All groups share one centre, and each spreads out both ways along 10 directions, with some noise.
In the rows, 128 means zero.
Known rows, each followed by its group:
[142 141 168 129  92 154 132  88 173 122 103 139 124  74 159  90] => (4)
[116 144 134  72 166 160 101 105 204 121 108  98  93 129 116  66] => (2)
[111 125 136 172  88 170  87 130 132 147  82 131  76 149  89 120] => (5)
[133 104 142  86 177 189 155 143 128  89 158 148 150 196 146 145] => (1)
[111 123 165  96 111 208  93  77 133 149 112  82 156 164 154  86] => (4)
[157 167 117 145 105 159 127 152  99 103 123  94 101 127 115 114] => (3)
[ 87 117 114  31 128 146 175 136  68 127 174 120 108  59 160 157] => (0)
[ 62 153 149 106 146 160 109 136 103 106 160 142  72 112 121 127] => (2)
[147 109 130 136 104 164 120 115 166 149 120 139 108  91 164 117] => (3)
[142 103  67 132 123 134 155 170 129 159 145 151 132 124 129 161] => (4)
[169  97 137 114 137 187 124 123 114 115 185 119 109 116 184 150] => (5)
[152 102  97  74 155 181 119 136 118 105 175  83 111 147 110 166] => (1)
[136 132 116  35 154 145 138 116 135 116 131  66  93  94 143  99] => (0)
[109 130  86 102 117 152 139 130 127 139 144 117 149  76 143 151] => (0)
[102 153 143  74 154 159 112 120 123  87 133  95  81 125 105 110] => (5)
[141 129 157  88 139 182 141 133 136  68 145 140  78 136  98 134] => (3)
[188  82 125  80 152 106 153 112 131 139 130  93 154 144 167 126] => (0)
[ 96 142 149 123  88 161 121 114  63 117 111 104  99  74 151 143] => (4)
[122 145 118 128 109 144 111 126 139 128 117 113 100 101 107 116] => (0)
[105 118 129 139 130 161 110 140 121 154 115 137 116 173 128 117] => (1)
[125 100 146 140  95 169 114 143  56 144 122 119  74 156 123 149] => (2)
[ 86 152 115  88 186 202 134 157 174 108 138 154 119 167 153  92] => (2)
[151 131  64 102 163 186 178 175 157 101  68 124 141 146 168 119] => (4)
[ 87 141 119 119 126 147 136 148  90 157  65 111 124 165 147  92] => (5)
[164 117 152 165 130 152  90 108 185 130 112 131 111 159 126 100] => (0)
[103 134 105  91 120 169  96 131 170 188 128 112  45  85 146  67] => (2)
[112 153 132  77 162 142 122 108 165 111 131 104 131 111 147  88] => (3)
[142  93 146 112 137 168 106  99 219 119 129 157  93 120 107 128] => (3)
[126 143 143 152  95 151  95 104 144 137  96 112  89  77 148 100] => (1)
[135 138 170 141 135 159 140 117 153  79  82 155 110 124 158 112] => (4)
[159  85 180 128  86 139 144 100 131 110  46 137  96 140 100 136] => (1)
[ 69 159 114  82 145 174 142 146 114 111 128 130 113 111 140 118] => (2)
[106  81 122  52 171 197 172 145 141 157 131 156 138 177 194 108] => (1)
[101 111 151 112 148 134 106 116 145 144 181 155 101 126 133 128] => (1)
[115 133 103 131 134 145 115 152  83 126 140 101 138 171  97 152] => (3)
[112 118 148  96 126 129 124  97 163 146 108 129 113 103 136 101] => (2)
[ 63 109 129 136 154 149 126 134 156 145 118 188 183 200 113 143] => (0)
[151 131 124 118 113 178 157 151 111 100 127 135  74  83 165 134] => (4)
[130 158 136 123 133 131  78  96 177 124 123  86  89  87 122  86] => (5)
[115 138 134 152 125 192  63 104 200 152 105 120  84 115 146  79] => (0)
[ 91 158 198  79 135 137 183 136 115  32 155 195  87 122  68 141] => (0)
[ 94 159  92  68 154 142 127 127 125 121 126  75 147 112 128 112] => (3)
[103 141 119 157 104 102 168 137 125 173  44 154 186 139 172  89] => (5)
[120 104 121 128 124 157 125 140 115 150 139 137 153 200 102 142] => (4)
[ 97 140 101 103 129 207 132 134 128 147 114 117 118  81 213 105] => (2)
[139 106 138 119 123 178  99 103 164 142 138 119  92  95 167 119] => (3)
[144 114 139  97 139 184 137 132 173 128 123 144  93 150 143  94] => (5)
[144 127 125 173  73 149 106 103 147 166 102 120 159 111 142 119] => (4)
[147 102 137  96 123 162 122 108 156 135 134 117  90  96 147 123] => (1)
[ 96 145 121  90 134 191 141 166 134 135 139 151  48 126 134  86] => (2)
[ 69 138 114  90 114 130 139 126 149 177  85 137 112  91 145  83] => (1)
[134 143  69  69 144 157 147 146 137 104 148  90 124  80 125 142] => (4)
[117 121  93 109 119 194  72  97 231 129 115 107 104  89  72 137] => (5)
[123 151 142 110 129 150 161 104 120  55 104 121 183  93 150 155] => (2)
[ 89 141 132  92 143 185 124 124  98  86  91  94 134 151 120 138] => (5)
[117  99 169 138 109 126  95  84 169 176 155 159 101  92 155 110] => (4)
[117 130 154 130 123 149 119  91 132 108 112 122 146  90 167 136] => (2)
[154  98  94 102 127 146 103 122 178 183  99  88 112 157 112  95] => (2)
[111 127 124  73 168 122 117 124 142 141 166 110 111 133 136 102] => (5)
[149 158  98 131 162 191 130 145 165  92 164 124 170 141 167 119] => (1)
[148 174 136 139 115 134 146 135 172 122  80 132 122 131 137  52] => (3)
[131 130 142 146 108 148 149 136 108 105 111 150 134 132 128 145] => (4)
[121 110 169 194 113 160 102 105 205 134 164 222 125 117 137 137] => (0)
[108  84 102  75 135 190 174 149 147 159 123 168 141 152 158 133] => (5)
[133 130 115 105 124 131 135 106 168 133 129 121 142  69 153 122] => (0)
[125  92 162  83 157 108 132 104 159 117 158 150 133 163  90 139] => (2)
[132 106 136 135 104 164 106 115 146 136 131 138  80  97 122 142] => (3)
[109 139 181  86 118 149 141 135 140 108 134 163  24 113  95  88] => (3)
[163 101  87  65 143 199 144 148 114 114 172  89 106 132 137 156] => (1)
[139 156 134 109 139 141 148 135 179  99 176 161 113  96 124 109] => (1)
[149 153  99 179 157 170  94 125 164  95 130 109 207 173 139 141] => (1)
[ 96  93 107  92 194 118 146 165 112 109 171 169 105 151 120 181] => (4)
[106 138 112 165  85 147  90 116 108 130  99 104 123  99  94 162] => (5)
[157 102 107 140 138 163 155 141 103 122 133 128 200 168 179 165] => (5)
[ 80 143 176  81 128 140 131 126 140 110 111 152  45 122  84  89] => (3)
[ 55 164 168  95 131 206 111 113 146  91 126 154  68  89 130 103] => (0)
[135 123 170  79 148 107 166 123  95  82 106 119 124 166 107 122] => (0)
[ 99 115  98  64 150 157 112 140 157 183 150 112  74 132 126  86] => (3)

New rows. What belongs after each?
[104 134 137 133 107 169 125 134  92  97  84 121 111 137 100 152] => (3)
[101 176 127 132 129 163 121 123 221  82 125 168 131 100  82 110] => (0)
[103 146  86  94 114 158 140 140 112 143  97  94 131  96 140 117] => (3)
[151 139 145 141  91 142 118 107 144 114 143 122 133 102 105 132] => (4)
[104 170 111 126 125 162 114 121 161 116  79 104 129  98 138  94] => (2)
[102 146 135  79 150 173 140 147  82  71 124 110  56 105 132 140] => (4)
[111 121 176 132 107 141 122  94  55  81 159 122 130  73 153 194] => (2)
[130 155  86 148 107 118 151 138 101 117 115 112 199 107 129 155] => (3)
[ 95 133 144 106 141 122 129 113 157 110 141 152 134 116 105 133] => (0)
[189 122  95 101 132 126 165 130 136  96 134  98 173 116 130 151] => (0)
[102 155 164  78 109 125 134 127  43  89 105  81  52 101  95 122] => (0)
[142  95 123 116 109 123 111  91 160 177  65  93 147 128 137 105] => (2)
[111 108 107  98 153 188  93 113 132 120 124  87 133 141 134 152] => (3)
[106 123 158 101 165 133 148 147 129 138 107 156 112 214 127  78] => (5)
[142 108 129  97 134 180 103 113 150 146 143 103  79 113 158 109] => (2)
[113 120 146 189 105 141  99 130 125 163 118 158 115 153 134 123] => (1)
[116 107 133 113 143 115 119 142 113 163 177 141  97 151 124 123] => (5)
[141 131 152  45 170 140 204 154 133 100 163 159 108 149 161  86] => (5)
[101 100 135 113 140 153  88 111 128 158 138 113 100 138 138 129] => (1)
[106 123 119 111 143 163  89 110 160 146 114 104 118 136 130 113] => (5)
[118 119 115 160 103 183 109 112 168 151 143 155 139  75 180 140] => (0)
[127 112 109 105 109 134 135 118 113 141 171 124 125  56 157 161] => (0)
[125 108 139  99 128 175  87  86 169 124 168 115  92  59 150 144] => (5)
[113  88 149  59 128 155 190 114 125 119  92 153 145 123 165 137] => (1)
[148 132 139 121 132 173 108 116 189 113 149 135  86 108 127 105] => (0)
[ 52 136 100  55 151 143 138 127  94 155 116  95 155 113 169 118] => (3)
[154 104 135  76 137 176 166 151  92 104 170 131  91 142 143 146] => (0)
[138 140 103  84 133 176 140 148 141 116 129 108 101 140 102 110] => (4)
[126 128 142 122 101 182 112 123 132 111 105 122  58 103 106 129] => (3)
[102  90  61 123 112 153 125 137 192 201 102 153 168 138 109 141] => (5)
[123 123 140 117 111 154 119 124 145 100 129 140  81 110  74 150] => (3)
[101 167  85 111 142 120 130 139 156 116 149 123 165 110  95 131] => (1)
[143 132  78  97 116 149 133 144 124 128 175  99 126 106  91 155] => (4)
[125 111 104  76 151 115 143  99 128 129 117  85 193 103 168 143] => (0)
[132 107  98 115 125 154  91 131 119 148 140  89 101 135 102 148] => (1)
[151 113 154  81 149 167 125 113 108  91 158  95  92 125 148 134] => (0)
[139 137 134  86 158 140 121 117 227 118  92 125 103 167  82  60] => (2)
[100 106 119  86 123 150 166 157  99 145 107 147 114 163 109 132] => (1)
[130 156 160 107 134 148 129 126  98  51 156 116  99 119  91 150] => (3)
[125 122 150  92 129 170 124 121  92  92 145 106  87 118 127 150] => (1)
[150 158 167 109 139 124 134 143 117 100 202 136  59 125 112  92] => (3)
[100 143  90  61 132 169 143 159  56 142 162  77  94 108 154 126] => (3)
[115 116 123 118 126 135 129 148 154 140 139 160  99 165  69 127] => (5)
[121 161 143 154 145 104  96 127 140 106 127 120 130 180  67 108] => (3)
[117 114 116  89 169 153  90 105 158 156 168  97 126 126 164 110] => (3)
[170  85 101 114 104 188 133 163 137 191 184 140  73 156 130 116] => (4)
[119  97 185 109 155 129  91  54 182 125 118 124 144 121 162 116] => (2)
[123 117 125  99 151 152 120 107 196 111 139 140 143 130 106 134] => (5)
[153 138 124  89  95 125 160 116 155 111 192 143 114  28 121 142] => (4)
[126 133 144  93 204 157 117 127 179  62 121 130 114 183 105 118] => (4)
[102 125  95 151 128 140 102 123  87 130 110  96 125  61 184 176] => (4)
[139  95 204 100 107 144 157  95 139  96  80 160  90 121 129 122] => (1)
[130  94 150 112 137 166  76  78 169 117 195 126 102  80 136 164] => (5)
[ 91 137 134 116 131 117 117  98 138 121 117 127 120  51 158 137] => (4)
[174 129 115 123 105 199  96 122 124 113 130  67  65  90 141 128] => (1)
[ 39 167  94 135 135 147  57  94 174 143  92  97 158  91 110 120] => (0)
[167  97 151 196 146 144  63  95 232 150 125 152 141 185 128 105] => (0)
[114  96 109 106 153 187 100 119 110 140 162 101 136 138 170 158] => (0)
[ 85 143 131  91 155 121  99  93 174 158 121 103 131  98 160  77] => (3)
[110 144 122 116 121 127 136 133 120 106 127 130 118  99 105 143] => (4)
[100  93 131 116  98 176 123  95 121 122 107 131 127  62 155 184] => (3)
[119 135 155 152 100 154 128 131 143 114  83 158  99 145  91 117] => (5)
[179  91 136 152  97 193 115 105 179 178 126 133 161 163 173  99] => (4)
[121  81 113 111 135 162 115 105 183 193 130 143 136 112 191 114] => (3)
[145  94 111 114 125 172 150 143 146 142 150 157 130 141 140 144] => (5)
[169 110 144  98 145 128 152 109 201 108 164 157 137 110 138 119] => (0)
[141 128 111  84 144 188 176 149 126  92 114 129 108  96 185 129] => (4)
[197 134 190 178  88 169 140 128 195  66  96 189  58 137  76 109] => (3)
[122 119 133  82 124 104 183 118  89 101 133 128 173  87 152 167] => (0)
[142  97 141 154 120 189 112 117 125 149 109 129 111 123 209 125] => (4)
[116 134 112 136 134 152 107 155  70 118 139 100 120 187  87 153] => (3)
[116 129  59 117 131 121 130 132 146 148 123 107 174  78 142 156] => (4)
[ 99 123 142 108 131 164 127 119  91 125 118 114 121 122 166 130] => (5)
[165 124 149  71 187 173 109 110 211  91 176 116  88 150 126  89] => (5)
[118  82 138  80 184 176  79 108 191 134 191 133  90 173 104 131] => (5)
[123 122 132 107 150 131 136 120 135 132 161 138 158 133 161 126] => (3)
[126 154 115 150 149 180  94 153 116 113 206 127 107 145 135 133] => (1)
[118  94 129 119 135 144 122 123 174 130 129 161 127 154  90 148] => (3)
[ 87 116 117 143  99 192  58 103 155 139  92 108  99 115  84 155] => (5)
[126 163 124 150 106 183 109 131 191 120  91 138  85 112 108  82] => (0)
[206  82 146  76 191 185 153 127 166 105 224 140 122 153 213 119] => (5)
[107 141 115 127 131 120 152 125 124  94 101 135 169  95 136 159] => (4)
[128 121 151 125 137 162 120 123 146 123  99 132 112 164 133 102] => (0)
[129 106 139 198  79 100 108  96 145 142 125 165 160  78 121 180] => (3)
[131 105 173 115 155 179 150 127  75 113 128 133 135 175 217 120] => (5)
[ 88  82 140  68 138 207  97 107 135 170 129 115  57 104 184 113] => (3)
[111  96 157 103 124 199 103 125 132 126 121 137  42 143 110 130] => (3)
[  8 151 163  73 162 201  93 119 135 121 105 142  70 151 118  91] => (0)
[148 146  71  90 120 219 152 178 133 130 104  98  86 132 142  93] => (2)
[140 137 122 118 102 137 141 128 148 135 104 125 107  93 131 104] => (0)
[101 116 110  51 164 156 121 124 162 143 150 110 101 121 127 107] => (1)
[138 102 150 124 128 133 139 112 153 142 165 166 133 105 173 129] => (3)
[117  85 123 110 114  75 154 115  83 171 137 132 170 107 157 165] => (0)
[114 171 124 133 103 164  92 114 147 141 124  99  73  50 160  83] => (1)
[105 131 157 130 128 162 122 123 130 106 121 148 117 139 124 129] => (0)
[ 81 148 146 111 115 142 143 103 113 109  71 118 196 145 125 127] => (4)
